The first 7 rows are patterns. Each new row is the sum of 2 different patterns, raised or lowered, with some noise. Before adding, each is slid sideways (what falls off one end comes back at the other), maybe read backwards, and multiplied by a number that may be negative. Names go in the order of the patterns.
Some rows, each with the names of its patterns after it:
-.12, .05, -.04, .04, .10, -.05, .07, .03, -.20, -.24, .05, -.04, .06, .23, .00, .13, .19, .10, -.22, .15, -.20, .25, .23, .09, -.19, .19, -.11, -.13, .09, -.22
mipi
.15, .06, .25, -.16, .02, .17, -.24, -.13, .03, -.19, .13, .20, .14, -.21, .08, -.11, .00, -.24, .20, -.14, .01, .02, .13, .14, .24, .25, .05, -.08, .12, .17
tepe
-.25, .19, -.26, .00, -.03, -.13, -.25, -.02, -.10, .11, -.22, -.06, -.14, .01, .09, .24, .16, .04, .14, .21, -.23, .09, -.18, -.01, -.16, .16, .22, -.18, .22, .22
lilil
.09, .09, -.03, -.07, -.01, -.07, .25, -.06, .11, -.24, -.21, .19, -.07, .20, -.14, -.18, .04, .10, .24, .19, -.05, .05, .04, .25, -.14, .00, .00, -.26, -.25, .05
kezof
.22, .06, -.10, .18, -.13, .00, .05, .17, -.26, -.04, .17, .20, .22, -.19, .07, .24, -.05, -.06, -.19, .18, .01, -.22, -.02, -.14, -.23, .12, .10, .05, -.05, .01
gisi
-.12, .13, .15, -.01, .25, -.24, .19, .10, -.23, .14, -.22, .03, .03, .08, -.16, -.10, -.18, .14, .23, -.12, .14, .05, .14, .13, -.08, -.13, .19, -.02, .08, -.08
nis
-.05, -.03, -.19, .08, -.21, -.03, .01, -.25, -.05, .09, .10, -.05, .15, -.08, .00, -.21, .19, -.16, .06, .05, .08, -.15, .10, -.06, .19, .01, .08, .08, .06, .11
fetat

New rows, each followed by the names of its patterns:
-.31, -.09, -.32, -.06, -.06, -.13, -.22, -.17, -.22, -.38, -.18, -.25, .01, -.16, -.34, -.31, -.20, -.10, -.11, -.28, -.18, -.22, .11, -.06, -.17, -.05, -.50, .03, -.23, -.27
mipi kezof
.31, .04, .39, .03, -.09, .04, .20, -.25, .31, -.19, -.21, .44, -.02, -.02, -.09, -.16, -.08, .08, -.22, -.16, -.29, .35, -.04, .07, -.39, -.26, -.20, .32, -.40, -.02
mipi nis
.15, .03, -.06, -.13, -.03, -.21, -.50, .20, -.41, .15, -.16, -.20, -.34, -.16, -.46, -.04, .14, -.26, .24, .14, .00, -.05, -.12, -.28, .05, -.07, -.07, -.03, .03, -.08
mipi nis
.00, .27, -.16, -.11, -.13, .08, -.03, -.01, -.16, .09, .05, .03, .07, -.09, .00, -.11, .00, .10, -.32, -.08, .23, .08, .10, -.11, .18, .11, .25, .07, .21, -.19
gisi nis
-.12, -.16, -.19, -.17, -.25, .13, -.07, .02, -.10, -.10, -.05, -.04, -.21, -.13, -.13, -.42, -.02, -.25, -.34, -.25, -.14, .02, -.12, -.06, -.21, -.24, -.19, .06, -.32, -.18
nis fetat
-.09, .15, .17, .22, .39, .25, .24, .14, -.01, .16, .23, .08, -.04, .28, .44, -.06, .02, -.04, -.06, .30, -.11, -.07, .05, .39, -.13, .38, -.12, -.21, .06, .32
mipi gisi
-.42, .22, -.47, -.20, -.09, -.14, -.15, -.02, .06, -.07, -.21, -.03, -.13, -.44, -.14, -.03, -.35, .08, -.18, -.09, .08, .08, -.32, -.07, .04, .14, .09, -.06, -.23, -.10
tepe nis
-.06, -.01, -.16, -.04, -.35, -.01, -.27, -.21, -.21, .01, -.38, .09, -.17, .10, .06, -.21, .14, .13, -.38, -.18, -.25, -.18, -.28, .21, -.13, -.13, .00, .26, .02, -.23
lilil gisi
.07, -.07, .15, .00, .23, .16, .11, .22, .13, .17, .03, .29, -.03, .41, .25, .19, -.14, .39, -.06, .08, .24, .03, -.03, .24, .07, .28, .20, .15, .22, .21
mipi fetat
.22, -.06, .06, -.20, .09, .04, -.21, .07, -.18, .24, .22, .17, .13, .27, -.09, .01, .20, .04, -.02, -.31, .02, .05, .29, .02, .05, -.07, -.10, .17, .39, -.09
kezof fetat
.18, .27, -.13, .10, -.10, -.22, -.23, .16, .00, .20, .08, .36, -.20, .21, .03, .16, -.01, -.08, -.18, .02, -.13, .26, -.20, -.22, .03, -.17, -.27, .26, .02, .00
tepe lilil
-.10, -.01, .29, .06, -.09, .38, .21, -.09, .02, -.17, -.01, .13, .01, .12, -.12, .08, -.01, .27, .12, -.29, .15, -.15, .18, .36, -.01, .01, -.06, -.08, -.05, .08
mipi kezof
-.39, .04, -.23, -.04, -.19, .03, -.25, -.03, -.22, .05, .13, -.17, .07, -.12, -.04, -.17, -.10, -.36, .01, -.12, -.24, -.21, -.14, .03, -.05, .00, .01, -.27, -.14, .10
nis fetat
.13, .21, .48, .15, .27, .23, .36, .17, .27, .24, .47, .18, .39, .34, .07, .20, .37, .08, .26, .05, .22, .08, .30, .48, .22, .01, .32, .19, .03, .45
tepe nis
-.41, -.07, -.20, -.37, -.39, -.16, -.39, -.33, -.12, .01, -.24, .09, .10, -.35, -.20, -.29, -.11, -.13, -.29, -.15, -.41, -.28, -.03, -.60, -.41, -.30, -.43, -.08, .11, -.02
tepe lilil
.13, .15, -.04, -.22, -.26, -.05, .04, -.28, .26, -.03, .21, -.07, .12, .16, .25, -.13, .07, -.05, .25, -.20, .22, -.23, -.24, .14, .23, .20, .03, .21, -.08, .20
kezof fetat
-.16, -.10, -.14, -.20, -.04, -.02, .09, -.09, -.07, -.16, .09, .13, -.02, .13, .12, .02, -.09, -.33, .15, -.20, -.07, -.24, .05, -.31, .06, .18, .02, -.23, -.05, -.07
tepe gisi
-.04, .00, -.01, .10, .38, -.05, .17, .46, .13, .35, .42, -.17, -.16, .13, .15, .21, .13, .08, .34, .13, .32, -.04, .21, -.17, .61, .37, .06, -.22, .09, .25
mipi gisi
.29, .10, .42, .09, .12, .10, .30, .12, .07, .24, .38, .43, .11, .45, .44, .40, .37, .05, .04, .50, .17, .42, .03, -.01, .42, .33, .39, .39, .02, .35
kezof nis
.26, .24, .47, .46, .35, .18, .29, .50, .09, .02, .13, .20, .33, .49, .31, -.07, .39, .25, .23, .20, .21, .26, .33, .05, .45, .17, .47, .48, .34, .01
tepe nis
-.13, .07, -.25, -.05, -.09, -.09, -.49, -.09, -.28, -.42, -.55, -.30, -.05, -.02, -.29, -.11, -.46, -.13, .09, -.50, -.02, -.67, -.44, -.02, -.24, -.21, -.47, -.58, -.08, .06
kezof nis
-.02, .24, -.15, .25, -.10, .16, .21, .13, .04, .33, -.32, .40, -.11, -.40, .09, -.34, -.11, .15, .04, -.04, -.01, .03, -.14, .01, -.22, .03, -.25, .03, .06, .01
lilil nis
-.12, -.26, -.46, -.18, -.35, -.46, -.23, -.04, -.18, -.43, -.45, -.33, -.23, -.48, .00, -.45, -.33, -.08, .13, -.04, -.21, -.27, -.59, -.21, .13, -.34, -.21, -.45, -.17, -.34
tepe kezof
-.16, -.34, -.13, -.24, -.19, -.17, -.13, .07, -.14, -.01, -.06, -.04, -.08, .13, -.22, -.31, -.14, -.12, .06, -.08, .04, -.09, -.16, .17, -.26, -.15, -.21, -.09, -.07, .09
tepe nis
.15, -.03, -.41, -.24, -.01, -.27, -.19, .08, .13, -.45, .12, -.20, -.13, -.49, .35, -.18, -.25, -.26, -.13, .22, .09, -.07, .00, -.10, .18, -.08, .06, .18, .17, -.12
tepe gisi
.21, .41, .06, .24, .40, .30, .20, .13, .37, .46, .05, -.15, -.11, .42, .35, .18, -.05, -.03, .43, -.06, .52, .05, -.05, .14, .19, .22, .18, .13, .19, .09
kezof gisi
-.04, .22, -.17, .18, -.32, -.18, .20, -.22, .13, -.02, -.06, .00, .21, .17, .17, -.17, .21, -.05, .27, -.10, .08, -.09, -.10, -.22, .19, .10, .14, .05, .01, .09
kezof fetat
.05, .04, .19, .18, .29, -.07, .25, -.06, .02, .15, .45, -.05, -.01, -.23, .00, .14, .12, -.08, .04, -.12, .18, .54, .13, .12, .32, -.28, .18, .10, .13, -.25
lilil kezof
-.43, -.20, -.33, -.23, -.25, -.19, -.26, -.25, -.11, -.28, -.17, -.23, -.03, -.12, -.06, .04, -.07, -.14, -.22, -.27, -.22, -.26, -.03, .11, -.30, -.17, -.14, -.30, -.34, .01
mipi fetat
-.07, -.05, .28, -.17, .05, -.11, .23, -.09, .40, .23, .41, -.05, .13, .18, -.08, .19, .04, -.02, .23, .22, .26, .44, .05, .16, .13, .30, .29, .40, .14, .19
tepe fetat
-.54, .00, -.52, .14, -.24, -.47, -.43, -.22, -.56, -.16, -.35, -.35, .19, .09, -.12, -.33, -.18, -.32, -.06, -.30, -.06, -.17, -.12, -.11, -.28, -.11, -.51, -.11, -.20, -.37
mipi nis
-.12, .14, -.33, .05, .25, .15, -.36, -.13, -.44, -.26, .12, -.11, -.19, -.13, -.20, -.22, -.11, -.60, -.23, -.32, .10, -.05, -.21, .06, -.09, -.23, -.28, -.53, -.01, -.46
mipi lilil
-.09, .45, -.19, .05, .18, .12, .29, .23, .27, .48, -.14, .22, .23, .11, .17, -.10, -.18, .05, .22, .26, .17, -.11, .23, .22, -.26, .18, -.05, .06, .40, .30
tepe nis
.05, .28, .30, .10, .23, .17, .02, .23, .21, .20, -.02, .14, .09, .17, .30, .23, .19, .06, .43, .11, .41, .05, .40, .08, .15, .16, .47, .26, .36, .58
tepe fetat
-.34, -.28, -.29, -.01, .00, -.38, -.22, -.51, -.39, -.33, -.12, -.35, -.41, -.10, -.13, -.16, .12, .13, -.21, -.34, -.21, -.10, -.09, -.18, -.01, -.53, -.17, -.18, -.19, -.14
tepe kezof
-.04, .44, .37, -.17, .38, -.08, .03, .00, .30, -.08, .19, -.08, .01, -.02, .12, -.23, .17, .18, .08, .53, .50, .05, .04, .12, .07, .13, .18, .15, .09, .39
mipi kezof
.19, .21, .43, .15, -.06, .03, .10, .23, .15, .24, .07, -.23, .43, .01, .25, -.07, .06, .08, .27, .19, .30, .01, .10, .11, .27, .01, .17, .29, -.22, .05
kezof fetat
-.20, .07, -.21, .33, .26, .33, .29, .17, .14, .18, -.05, -.20, -.19, -.01, .09, .08, .14, -.05, -.14, .03, -.13, -.14, .19, .12, -.18, .46, -.09, .26, .26, .50
mipi tepe
